There are 5 hidden switches. A switch that is on adds its own fixed numbers to the row, and there is some noise. The rows also spread widely along 4 directions, which tell nothing about the answers.
(in the rows, 128 means zero)
Known rows, each followed by its switches (1 for on, 0 for off):
[159 174 175 116 129 158 141 140 137 127 102 166 138 153 152 114 201 141
 125 128 129 124 100 115 145 113 181  58]
1 1 0 1 0
[144 181 161 104 116 142 144 132 147 146 143 161 141 111 142 104 173 161
 138  85  90  97  67 123 134 141 165 107]
1 0 1 0 0
[126 139 150  70 120 161 118 142 157 138 160 168 205  85 145 163 125 174
 101  66  93  85  74 137 145 163 131 137]
1 1 0 0 0
[155 144 162  70 129 174 122 153 130 138 143 156 144 110 133  77 161 141
  93 121 123  96  91 142 132 150 156 105]
0 1 1 1 0
[142 146 162 107 119 161 144 143 120 137 134 161 155 150 178 123 175 141
 111  87 133 127  94 131 165 149 155  71]
1 0 0 1 1
[143 181 162  94 132 177 136 108 139 143 141 188 160 136 169 163 130 133
 137 133 167 117  99 140 141 135 176  48]
1 1 0 0 1
[136 120 134  90 125 159 117 145 140 143 159 169 186 119 146 147 145 160
 114  59 104 101  81 129 144 155 137 140]
1 0 0 0 0
[165 141 131  86 152 176 110 132 119 144 142 174 159 144 125 115 152 132
 111 133 162 136 121 137 109 119 173  92]
0 1 0 0 0
[159 110 165  95 142 172 128 199 109 122 137 164 173 147 124  91 193 143
  83  83 110 121 100 134 134 141 136 110]
1 1 0 1 0
[170 108 139  98 147 176 110 158 104 140 154 156 144 158 132  84 177 116
  92 115 150 131 124 130 120 124 160  97]
0 0 0 1 0
[138 201 166  92 107 164 139 112 157 140  96 178 143 126 165 137 154 146
 157 132 133  97  74 127 175 130 183  80]
1 1 1 1 0
[170 152 141 100 150 146 129 157  97 133 134 151 150 123 116  51 200 159
  99  96 109 141 100 138  94 137 161 123]
0 1 1 0 0
[154 161 162  82 120 167 120 116 157 131 136 156 152 114 157 126 159 150
 103 126 132 102  97 123 146 127 163  74]
0 1 0 1 0
[161 133 160  67 137 181 117 171 119 138 155 157 152 112 120  63 158 135
  87 120 125  93  93 148 121 150 148 104]
0 1 1 1 0
[154 148 170 105 124 156 137 162 132 120 122 159 160 137 146 107 191 152
 102  98 107 117  92 122 146 135 155  93]
1 1 0 1 0

New rows, each followed by its switches (1 for on, 0 for off):
[146 165 201  70 113 178 132 159 184 132 173 163 162  81 135 133 136 139
  87 109 100  48  80 130 146 154 146  59]
1 1 0 1 0
[138 114 146  89 141 177 122 170 115 147 187 167 184 130 143 125 142 138
  91  66 129 114  95 152 129 172 131 111]
1 0 0 0 1
[171 194 172 114 138 150 149 138 117 139 110 169 130 148 126  84 198 143
 143 130 122 128  91 128 118 120 192  73]
1 1 1 0 0
[162 172 168  88 135 192 128 151 117 148 116 193 137 154 139 116 149 111
 142 158 170 111  97 143 144 125 181  60]
1 1 1 1 0
[139 161 172  76 114 163 135 158 170 154 196 164 162  77 122 109 128 148
 105  74  81  55  64 144 126 174 139 113]
1 0 1 0 0
[165  79 124  80 153 195  99 174  98 151 162 167 163 159 125  98 149 113
  85 112 164 129 122 143 124 138 144 118]
0 0 0 1 0
[168 171 162 114 150 168 133 144 118 136 124 176 146 163 127 114 185 135
 131 134 145 135 113 123 109 111 181  66]
1 1 0 0 0
[155 195 161  64 127 180 120 105 165 160 164 178 136  93 131 126 112 135
 133 155 151  75  89 147 115 134 180  67]
0 1 1 0 0
[134 163 150  70 119 158 130 108 153 132 168 151 179  86 164 135 136 173
  87  85 119 102  91 142 137 161 142  95]
0 1 0 0 1
[144 165 124  80 125 150 125 107 124 141 117 162 159 109 151 111 157 170
 131 101 121 125  88 134 133 136 165 134]
0 1 1 0 0
[163 143 115  99 156 166 110 111 109 137 112 169 158 155 139 121 167 146
 128 127 168 158 120 126 118 111 180 109]
0 1 0 0 0
[136 205 162  74 112 178 131  80 172 169 183 166 131  90 158 133 100 129
 133 138 160  75  83 150 137 154 175  48]
0 0 1 0 1
[146 119 148  96 126 162 138 185 104 145 133 154 156 142 139  82 184 147
 109  73 104 113  81 137 144 155 143 134]
1 0 1 1 0
[151 181 164  95 122 167 141 143 151 159 163 170 135 118 129 106 150 133
 134 111 111  83  79 136 122 142 170  90]
1 0 1 0 0
[140 130 120  94 126 151 111 108 141 150 145 147 168 120 153 131 155 162
 110  78 121 121 103 122 135 137 153 137]
0 0 0 0 0
[149 156 149  80 133 171 130 135 120 164 188 162 143 113 133  91 131 128
 105 114 147 103  97 157 110 161 159  81]
0 0 1 0 1
[159 108 142 108 134 151 122 158 108 128 144 133 151 142 142  72 208 149
  83  81 109 135 111 117 129 128 150 121]
0 0 0 1 0
[163 160 160 101 143 175 130 121 128 157 187 162 123 135 133  95 153 116
 102 142 169 117 117 138 103 131 175  37]
0 0 0 0 1
[150 140 157  84 133 167 133 175 135 151 175 168 163 113 112  92 151 141
 109  79 102  89  79 145 114 158 148 123]
1 0 1 0 0
[149 146 163  87 142 175 142 181 106 156 190 171 151 132 118  75 149 118
 105 103 134 101  89 161 109 169 149  81]
1 0 1 0 1
[174  98 133  93 164 178 112 175  93 149 179 155 159 149  98  70 172 121
  85 102 139 134 126 138  82 133 151 118]
0 0 0 0 0
[185 147 149 105 164 170 122 152  98 134 144 161 136 153 105  72 193 126
  98 136 151 148 129 129  79 108 179  74]
0 1 0 0 0
[162 161 143 114 145 150 144 136  85 150 153 149 124 145 136  48 193 133
 110 109 138 148 108 142 106 139 169  85]
0 0 1 0 1
[146 156 185  74 117 164 139 177 147 131 149 161 154 100 135  95 163 145
  96  95  90  74  72 141 144 161 145  99]
1 1 1 1 0
[158 125 131 122 145 151 130 162 103 134 132 159 168 161 135 101 199 151
 117  74 111 147 101 122 123 132 155 129]
1 0 0 0 0
[171 174 146 111 137 168 124 101 140 152 148 161 120 151 136 115 169 125
 135 148 163 124 119 114 107 105 196  56]
0 0 0 0 0
[147 148 129  72 120 169 115 117 141 162 163 165 155 105 137 113 128 145
 123 101 132  96  86 141 124 147 161 129]
0 0 1 0 0
[140 145 141  64 132 161 129 136 118 141 168 154 172  90 147  93 134 163
  91  83 123 109  81 158 124 174 132 121]
0 1 1 0 1
[140 184 189  94 104 165 137 120 182 130 130 161 155 108 165 154 154 155
 122 114 110  81  79 116 170 133 170  60]
1 1 0 1 0
[146 138 184  76 133 179 139 198 103 136 162 168 159 119 136  74 158 125
  84  99 124  97  84 164 133 175 135  83]
1 1 1 1 1
[161 129 121  80 144 178 110 140 112 165 163 171 152 131 120  94 133 122
 123 116 157 117 102 149 107 140 159 118]
0 0 1 0 0
[153 147 153 116 144 167 139 147 106 145 157 170 148 159 149 109 175 126
 115 101 146 135 107 134 124 142 164  68]
1 0 0 0 1
[141 118 134  78 118 174 107 127 151 146 152 160 163 123 157 134 143 144
 100  95 138 106  99 127 156 144 148 111]
0 0 0 1 0
[154 147 149  89 119 173 115 115 157 146 153 158 134 127 155 131 152 130
 113 126 149  98 103 120 144 127 170  76]
0 0 0 1 0
[148 201 147  95 112 147 127  66 175 138 120 157 145 103 165 153 155 172
 139 122 130 113  96 111 143 118 184  79]
0 1 0 0 0
[138 155 203  81 113 164 148 170 151 120 176 149 171  91 152 107 164 158
  69  78  91  77  76 138 150 176 125  67]
1 1 0 1 1
[139 148 153  85 118 178 126 145 140 154 137 180 151 131 154 130 130 127
 136 110 139  87  78 140 164 149 160 103]
1 0 1 1 0
[135 139 140  71 125 177 119 154 137 163 165 184 175 116 133 128 117 138
 128  90 128  88  76 148 136 161 146 134]
1 0 1 0 0
[148 193 152 118 120 151 143 111 139 156 122 173 127 142 148 116 173 142
 164 119 129 116  83 122 136 123 192  86]
1 0 1 0 0
[142 145 141  83 123 139 120 122 150 125 143 137 183  86 150 113 174 196
  88  59  79 109  86 120 134 148 142 140]
0 1 0 0 0
[162 151 178  85 138 194 123 161 138 143 142 185 152 147 132 127 144 109
 113 149 159  94 106 133 133 126 170  52]
1 1 0 1 0
[168 133 170 101 142 193 124 171 127 149 161 178 136 164 124 111 160  98
 113 136 163 105 116 129 128 122 173  53]
1 0 0 1 0
[136 156 160  65 116 165 133 131 123 139 141 158 155  99 167  97 142 151
 101 105 133 106  84 153 154 163 149  91]
0 1 1 1 1
[161 111 125  75 154 175 105 157 108 139 157 166 185 133 119 107 150 145
  88 104 143 131 116 145 104 137 147 129]
0 1 0 0 0
[181 174 163  96 143 176 131 134 111 139 116 163 110 152 127  67 183 113
 124 169 164 128 115 136 113 110 195  51]
0 1 1 1 0
[152 175 178  84 126 151 142 164 146 135 157 158 163  96 119  87 167 164
 109  92  81  81  69 136 117 153 150 108]
1 1 1 0 0
[145 149 123  92 134 155 132 121  99 158 154 158 146 129 155  87 155 145
 118  92 140 132  94 149 127 153 154 111]
0 0 1 0 1
[160 141 183  98 137 196 135 171 124 149 178 173 139 149 145 109 148  94
 100 132 166 100 108 142 134 148 160  28]
1 0 0 1 1
